Every row belongs to one group in each of 4 separate groupings. Each group adds its own fixed numbers to the row, and there is some noise. The rows also spread widely along 10 directions, which tell nothing about the answers.
In the rows, 128 means zero.
Known rows, each followed by its group in each grouping:
[128 122  95 139 124  84 128 139  94  94 158 145 116 145 147 131  75  84
 117 142 109  94] | Z_589 Z_410 (5) Z_945
[134 141 155  99 157 115 166 131  89 123  99 181 100  97  95 123 103 139
 135 149 130  83] | Z_444 Z_276 (3) Z_730
[ 84 173 143 113  84  62 141 149  76 115 156 151 121  77 187 120 106 141
  69 122 119  99] | Z_589 Z_262 (2) Z_251
[123  63  57 134 164  88 137 137 151  84 106 172 127 110 115  80 147 126
 125 108  89 118] | Z_883 Z_276 (3) Z_273
[186 111 107 142 195 161 154 124 132  86  96 159 112 107  76 137  97 161
 142 160 120  78] | Z_883 Z_410 (5) Z_222
[139 144  91 108 176 105 159 151  98 116 106 163 134 160  92 102 138 108
 147 114 133 135] | Z_444 Z_262 (0) Z_222
[ 70 184  75  50 193 128  95 194  75  62 144 118  53  64 100 171 102 133
 108  52 121 143] | Z_883 Z_276 (1) Z_730
[103 130 174  89  93 116 151 101 142 139 131 137 132  90 117 125 137 191
  92 142  82 125] | Z_883 Z_276 (4) Z_945
[131 128 134 126 142 135 112 124 147 114 113 108 142 135 112 126 105 149
 120 133 130 147] | Z_883 Z_276 (1) Z_273
[177 111 120 159 143 108 186 108 147 116  92 144 185 135  99  83 126 185
 116 155 133 145] | Z_883 Z_410 (2) Z_251
[177 127 124 138 121 108 167 146  97  77 122 165 136 134 136 117 110 129
 122 144  95 105] | Z_883 Z_276 (4) Z_273
[182 138 194 124 112 155 141 115 120 139 102 168 108  73 138 142  85 153
 130 189 132  71] | Z_883 Z_262 (0) Z_730
[142 110 190  90  99 107 127  99 141 136 135 133  92 138 120 133 118 120
 139 165  77 140] | Z_883 Z_276 (5) Z_730
[123  93 117  83 164  70 156 124 119 146  88 191 131 132  90  75 158 113
 179 116 159 143] | Z_589 Z_262 (0) Z_273
[147 124 104 135 135 136  89 146 126  90 123 117 104 137 138 150  81 102
 138 144 117 120] | Z_883 Z_262 (1) Z_730
[128 150 107 130 192 147 111 155 119 137  71 167 134 132 113 117 108  93
 163 126 188 111] | Z_589 Z_262 (1) Z_730
[ 98 126 201 143  90  92 130  97 122 162  91 137 146 100 162  84  57 133
 119 161 208 103] | Z_444 Z_276 (2) Z_730
[103 128 117 160 115  99 123 122 145 142 107 129 163 119 169  65 114 117
  89 132 147 131] | Z_444 Z_262 (3) Z_222
[127 113 106 103 171 120 135 138 121 101 112 152 116 127  85 119 111 126
 137 123 130 126] | Z_883 Z_276 (0) Z_222
[ 87 126 145 117 104  89 107 115 125 145 113 113 131 102 160  93  89 117
 126 121 195 147] | Z_589 Z_262 (2) Z_730
[120 136 153 149 168 169  95 124 173 158  79 151 125  90 143 108 116  96
 122 134 149 111] | Z_883 Z_276 (5) Z_222
[105 145 103 136 183 118 147 149  85 128 105 184 155 135  96 117 109 129
 132 131 163  70] | Z_589 Z_262 (0) Z_273
[151 109 136 107 132 122 114 126 120 106 109 117  98  76 126 113  68 148
 136 136 197 125] | Z_883 Z_262 (0) Z_222
[131 131 149 125 108  74 154 103 110 131 137 115 176 169 110  95 100 168
 113 157 134 157] | Z_883 Z_410 (1) Z_273
[113 149  77  86 201 169 132 164 152  86 102 145  81  44  96 145 163 154
 105  77  57 123] | Z_444 Z_276 (3) Z_730
[ 36 119 174  59 112  67 110  97 138 171 158 130 106 139  96 120 163 138
 117 118  67 161] | Z_883 Z_276 (5) Z_273
[127 168 164 124 130 156 140 124 153 144 114 136 136 103 134 121 131 143
  91 144  86 127] | Z_883 Z_276 (5) Z_730
[ 97 165 153 104 115 116 104 138 116 145 141 104 130 150 137 125  92  96
 111 125 144 171] | Z_883 Z_276 (0) Z_730
[121 136 135 119 134  77 157 142  72 126 120 196 121 101 137 103 117 134
 114 141 124  74] | Z_883 Z_262 (3) Z_273
[156 157 180  96 103  89 153 117 124 149 109 135 149 132 142  87 141 150
 127 143 137 170] | Z_883 Z_262 (1) Z_273
[ 74 123 139 107 126  58 136 123  73 117 138 137 129 147 100 110  77 140
 119 125 166 122] | Z_883 Z_276 (2) Z_222

New rows. What belongs after each?
[102 128 170 109 144 139 101 105 151 163 114 157  99  91 118 142 144 137
 132 142  92  92] | Z_883 Z_262 (5) Z_273
[ 69 145  66 104 211 143  78 169 124  92 133 126  83 112  96 161 129  96
 123  69  99 127] | Z_883 Z_276 (5) Z_273
[ 85 147 138 123 114  96 104 141 114 105 138 114 104  74 167 129  80 126
  88 110 144 116] | Z_444 Z_276 (2) Z_251
[ 79 131  92 129 168 150  67 138 166 125 126 110 117 139 122 145 117  70
 126 103 118 136] | Z_589 Z_276 (5) Z_945
[137 138  92 104 148 141 113 140 137  73 113  75 104  69 122 139  81 177
 114 104 162 133] | Z_444 Z_262 (1) Z_945
[159 141 175 114 116 138 159 113 111 114 114 139 130 115 107 137  97 176
 113 164 126 112] | Z_883 Z_276 (4) Z_222
[ 94 127 155 170 136 118  93 113 122 151 106 158 151 172 134 125  69  91
 124 173 144  69] | Z_444 Z_276 (1) Z_222
[107 114 147 132 136 115 121  97 120 145 123 127 122 156  96 137  85 130
 147 162 138  82] | Z_444 Z_262 (5) Z_945
[ 83 156  94 163 141 129 157 129 138 105 137 130 171  70 138 108 121 201
  36 121  65  75] | Z_444 Z_410 (5) Z_273
[109 175 184 122 126 142 124 123 110 161 106 166 130 104 145 134 119 124
 111 150 127  89] | Z_444 Z_262 (4) Z_222
[110 107 124 145 110 102 120 128 142 126 115 152 145 100 167  91  84 104
 102 140 154  98] | Z_589 Z_276 (0) Z_945
[ 36 121  73 121 154  89  70 141 106 110 137  90 140 143 115 120  71 128
 124  96 197 130] | Z_589 Z_262 (1) Z_273
[141 171 100 112 174 118 110 180  83 100 114 174  98 150 135 142 120  68
 139 115 120 117] | Z_883 Z_262 (1) Z_222
[133 107 100 136 127  86 165 126 114 113 124 161 167 181  99 108 135 138
 136 154 105 119] | Z_589 Z_262 (4) Z_251
[ 67  76 119  83 143 110 137  87 171 117 121  93 125 102  58 112 120 213
 116 127 115 144] | Z_589 Z_276 (5) Z_730
[122 151 161 104 130 132 119 116 115 120 123 117 103  98 100 154  96 172
 121 140 140 119] | Z_883 Z_262 (2) Z_222
[ 96 128 132 154 153 113 149 121 124 155 106 186 162 127 114 110 132 147
 106 165 109  57] | Z_589 Z_262 (5) Z_251
[103 145 168 107 123 107 129 115 126 178 113 158 146 126 131 105 130 110
 129 137 144 146] | Z_883 Z_410 (4) Z_945
[108 129  86 107 132  63 119 160  75  75 147 126  94 111 136 132  93 123
 122 101 149 137] | Z_883 Z_262 (2) Z_251
[110 180 156 135 106 103 165 125  80 149 131 131 190 178 117 106 108 162
  91 156 145 134] | Z_883 Z_262 (4) Z_222
[110 160 189 118  97 115 139 106 119 155 129 131 138 109 144 118 102 152
  92 163 136 104] | Z_589 Z_262 (5) Z_222
[203 108 179 127  79 100 158 105 134 100 109 122 121 125 148 105  81 141
 137 171 137 145] | Z_883 Z_276 (2) Z_730
[110 136 125 134 132 120 135 122 125 122 149 133 138 135 111 135 113 147
  96 153  62 111] | Z_883 Z_410 (5) Z_730
[ 76 177 144 130 126 117 139 136  85 128 128 129 153 119 122 128  71 153
  91 130 167 102] | Z_589 Z_276 (2) Z_730
[ 64 126  99 115 162 106 114 142 127 145 107 141 150 109 117  87 104 113
 113  95 187 138] | Z_883 Z_276 (0) Z_945
[130 111 146 114 119  99  95 118 150 131 105 130 108 113 159 102 114 104
 137 134 137 139] | Z_444 Z_262 (1) Z_222
[159 163 115 109 127  76 173 156  54  78 128 137 125 139 125 117  72 141
 127 137 159 105] | Z_444 Z_262 (1) Z_945
[148 136 158 102 107 118 128 130 141 126  99 130 121  95 162  96 114 108
 127 123 149 173] | Z_883 Z_276 (4) Z_730
[161 161 139 150 136 132 107 144 160 134  93 135 147 172 173 101 130  26
 140 121 146 189] | Z_589 Z_276 (2) Z_222
[118 100 134  93 125  92 103 132 114 124 110 168  86  92 157 112 115  85
 151 122 157 121] | Z_589 Z_262 (4) Z_222
[ 28 149  59 118 210 107 103 156 118 122 127 160 144 139  86 129 158 121
 107  78  77 116] | Z_444 Z_410 (1) Z_273
[ 17 170  98  98 157 115 100 159  70 131 142 135 124 104 109 145 106 143
  95  91 145 106] | Z_883 Z_262 (4) Z_730
[113 146 125 125 101 129  70 151 143 109 123 101  89  38 214 125  91 102
  95  97 146 144] | Z_883 Z_262 (2) Z_730
[ 67  90 106 104 123  92 129 118 129 108 142 149 121  80 112 122 104 168
  95 129  98  83] | Z_589 Z_276 (0) Z_945
[ 41 154  91 126 173 117  83 139 123 143 129 129 140 125 115 134 110 114
 104 106 126 107] | Z_444 Z_410 (1) Z_945
[ 99  99 181 145 114 101 143  85 132 180  99 181 160 119 110  95 121 174
 116 184 125  61] | Z_883 Z_262 (3) Z_273
[ 36 151 141 185 142 147  92 104 135 195 111 138 198 186  97 143  86 129
 113 163 165  62] | Z_589 Z_262 (2) Z_945
[ 57 130 120 122 148  97  95 129 114 157 124 168 126 153 112 140 128  85
 144 127 122  95] | Z_589 Z_262 (2) Z_945
[120 153 125 134 153 116 163 131 103 115 104 150 146 128 104 122  97 146
 118 129 145  95] | Z_444 Z_276 (2) Z_945
[ 95  83  76 158 138 119  99 131 106  63 138 110 122 123 115 139  38 146
 108 136 155  79] | Z_883 Z_276 (4) Z_222
[113 188 187  76 137  99 124 132  77 153 120 146  91 124 126 143 126 104
 155 117 160 140] | Z_444 Z_262 (2) Z_273
[104 172 136 131 136 164 111 137 161 134 113 123 142 101 136 140 138 141
  87 116  84 139] | Z_883 Z_276 (2) Z_730
[131 135 183 125  79  97 128 104 126 141 133 119 141  97 171 101  98 140
 104 146 140 140] | Z_444 Z_410 (4) Z_273
[ 93 119  74 104 189 130  92 159 132  99 111 146  78 100 117 133 126  78
 140  88 101 125] | Z_444 Z_276 (3) Z_730
[131 165 142  99 136 119 127 139 115  94 117  92 118 101 132 115  78 149
 106 112 175 154] | Z_444 Z_276 (1) Z_222
[127 126  95  71 157 133 107 142 143  90 124  82 100 124  90 136 122 125
 145  75 154 209] | Z_883 Z_276 (4) Z_945
[158 121 158 124  92 142 102 113 138  94 164  95 102 105 144 175  86 154
 108 155  77 124] | Z_883 Z_410 (4) Z_273
[107 128 134 123 173 139 134 121 114 107  98 139 124 100  74 138  83 182
 124 132 169  92] | Z_883 Z_276 (2) Z_222
[ 67 104  79 137 170 149  64 123 200 117 119  80 140 138  87 143 138 135
 116  94  99 174] | Z_883 Z_276 (2) Z_251
[118 164 145 136 116 133  91 148 114 139 124 132 130 123 174 128 107  86
 121 121 148 129] | Z_883 Z_262 (4) Z_273
[113 166 146 169  88  76 154 130  92 132 161 149 173 150 176  90  87 114
  56 165 103 104] | Z_883 Z_410 (5) Z_222
[ 43 106 110 125 120 138  61 113 122 108 159  76  98 115 104 184  58 160
 109 132 113  86] | Z_444 Z_262 (4) Z_730
[ 90 123 101 119 130 113 105 153 141 102 128 156 118  54 174 109 125 114
  84 100  94 104] | Z_589 Z_276 (0) Z_273
[119 150 114 133 161 111 109 156 109 106 106 128 116 122 143 122  84  78
 135 104 182 137] | Z_444 Z_276 (2) Z_251
[ 92 126 120 119 129 106 124 110 118 119 160  91 145 158  89 137  90 165
 107 143 125 139] | Z_589 Z_410 (3) Z_273
[122 109 115 124 168 135 126 116 158 108  94 103 124 100 106  99 105 145
 136 111 158 136] | Z_444 Z_276 (5) Z_273
[ 63 115  94 147 142 134  87 144 138 121 112 138 139  92 157 114  89 104
 100 109 143  99] | Z_589 Z_276 (4) Z_730
[ 48 144  96 120 172  92 119 138 108 155 104 140 159 171  88 100 132 109
 141  98 157 143] | Z_444 Z_262 (2) Z_730
[204 141 197 116 142 150 119 110 144 142  95 133 120 190 102 147 109  93
 187 174 145 163] | Z_883 Z_276 (1) Z_273
[ 89 130 109 117 169 113 118 137  98 118 128 123 127 143  86 126  88 134
 129 116 166 126] | Z_883 Z_276 (3) Z_273
[122 165 130 166 168 128 149 136 121 149  86 177 181 111 134  91 126 139
 104 126 155 106] | Z_883 Z_410 (2) Z_273
[ 94 109 106 108 155 100 102 121 108 115 140 122 112 140  98 131  77 112
 134 132 160 132] | Z_589 Z_410 (3) Z_222
[121 138 191 147 118 124 135 102 128 152 113 151 146 123 132 114  92 146
 112 171 136  85] | Z_883 Z_276 (5) Z_273
[133  97 147 131  92 141  67 105 195 110 118  81  97  70 181 134  82 110
 120 127 149 146] | Z_589 Z_276 (2) Z_945
[ 80 144 165  89 130 134 102 111 148 180 129 144 118 123 108 147 143 122
 129 141 105 122] | Z_589 Z_262 (0) Z_945
[130  94 182 119  70  75 110  82 175 155 130  91 153 128 156  83 104 148
 111 167 141 185] | Z_883 Z_410 (1) Z_251
[ 93 190 136 128 152 133 137 142 104 159 116 138 179 142 116 111 120 132
 106 123 170 124] | Z_589 Z_262 (0) Z_273
[ 89 102 160 160  83  97  64 100 141 161 165 140 137 162 176 135  77  56
 115 178 101  94] | Z_589 Z_410 (0) Z_273
[138 105 108 111 121 109 152 102 150 110 132  95 167 160  84 110 118 170
 130 136 130 181] | Z_589 Z_410 (4) Z_945
[ 46 147 157 111 121  84 124 120 113 147 130 140 141 106 126 116 109 164
  83 134 122 106] | Z_444 Z_276 (1) Z_251
[ 85 128 148 110 159 113 107 116 140 161  98 139 126  74 115 110 113 147
 126 118 178 141] | Z_883 Z_410 (2) Z_251
[144 138 138 135 188 171 121 125 159 140  84 158 125 139  93 122 133 105
 143 137 121 122] | Z_883 Z_276 (5) Z_222
[150 155 147 108 133 150 136 110 148 129 116  81 140 137  96 121 111 166
 121 136 147 170] | Z_444 Z_262 (0) Z_222
[102 102 163  97  98  91 113  96 181 142 147 118 118 145 129 110 158 120
 106 140  35 172] | Z_883 Z_276 (5) Z_222
[ 36 149 115 129 158 109 128 138  92 156 120 178 165 112 109 114 140 161
  94 111 125  76] | Z_883 Z_262 (4) Z_273
[142 171 105  98 176 163 142 158 119  95 106 113 110  77 102 131 105 160
 108  99 161 142] | Z_883 Z_276 (3) Z_945
[139 117 172  96 112 108 136 102 140 153 107 141 138 132 121 107 149 135
 157 139 139 157] | Z_589 Z_262 (4) Z_273
[105  93 140 134 135 154 118  96 159 114 113 125 125 107  93 146 108 181
 113 153  87  86] | Z_444 Z_276 (4) Z_222
[104 125 156 127 120 125 129 110 121 123 128 147 123 139  98 161  97 148
 120 167  93  81] | Z_589 Z_276 (2) Z_730
[ 48 158  97 119 145 120  86 146  95 121 155  95 135 102 120 133  75 144
  91  98 173 121] | Z_883 Z_262 (0) Z_273
[161 153 179 161  90 121 147 105 108 132 122 124 157 160 133 129  75 158
 112 187 143 103] | Z_883 Z_262 (2) Z_222
[ 88 138  90  92 183 101 125 150  91 120 126 160 109 138  85 132 134 117
 146 108 135 115] | Z_589 Z_262 (3) Z_273
[105 147 169  85 125 128 103 120 135 155 141 147  96  97 125 151 130 119
 116 137  75 134] | Z_883 Z_410 (0) Z_730
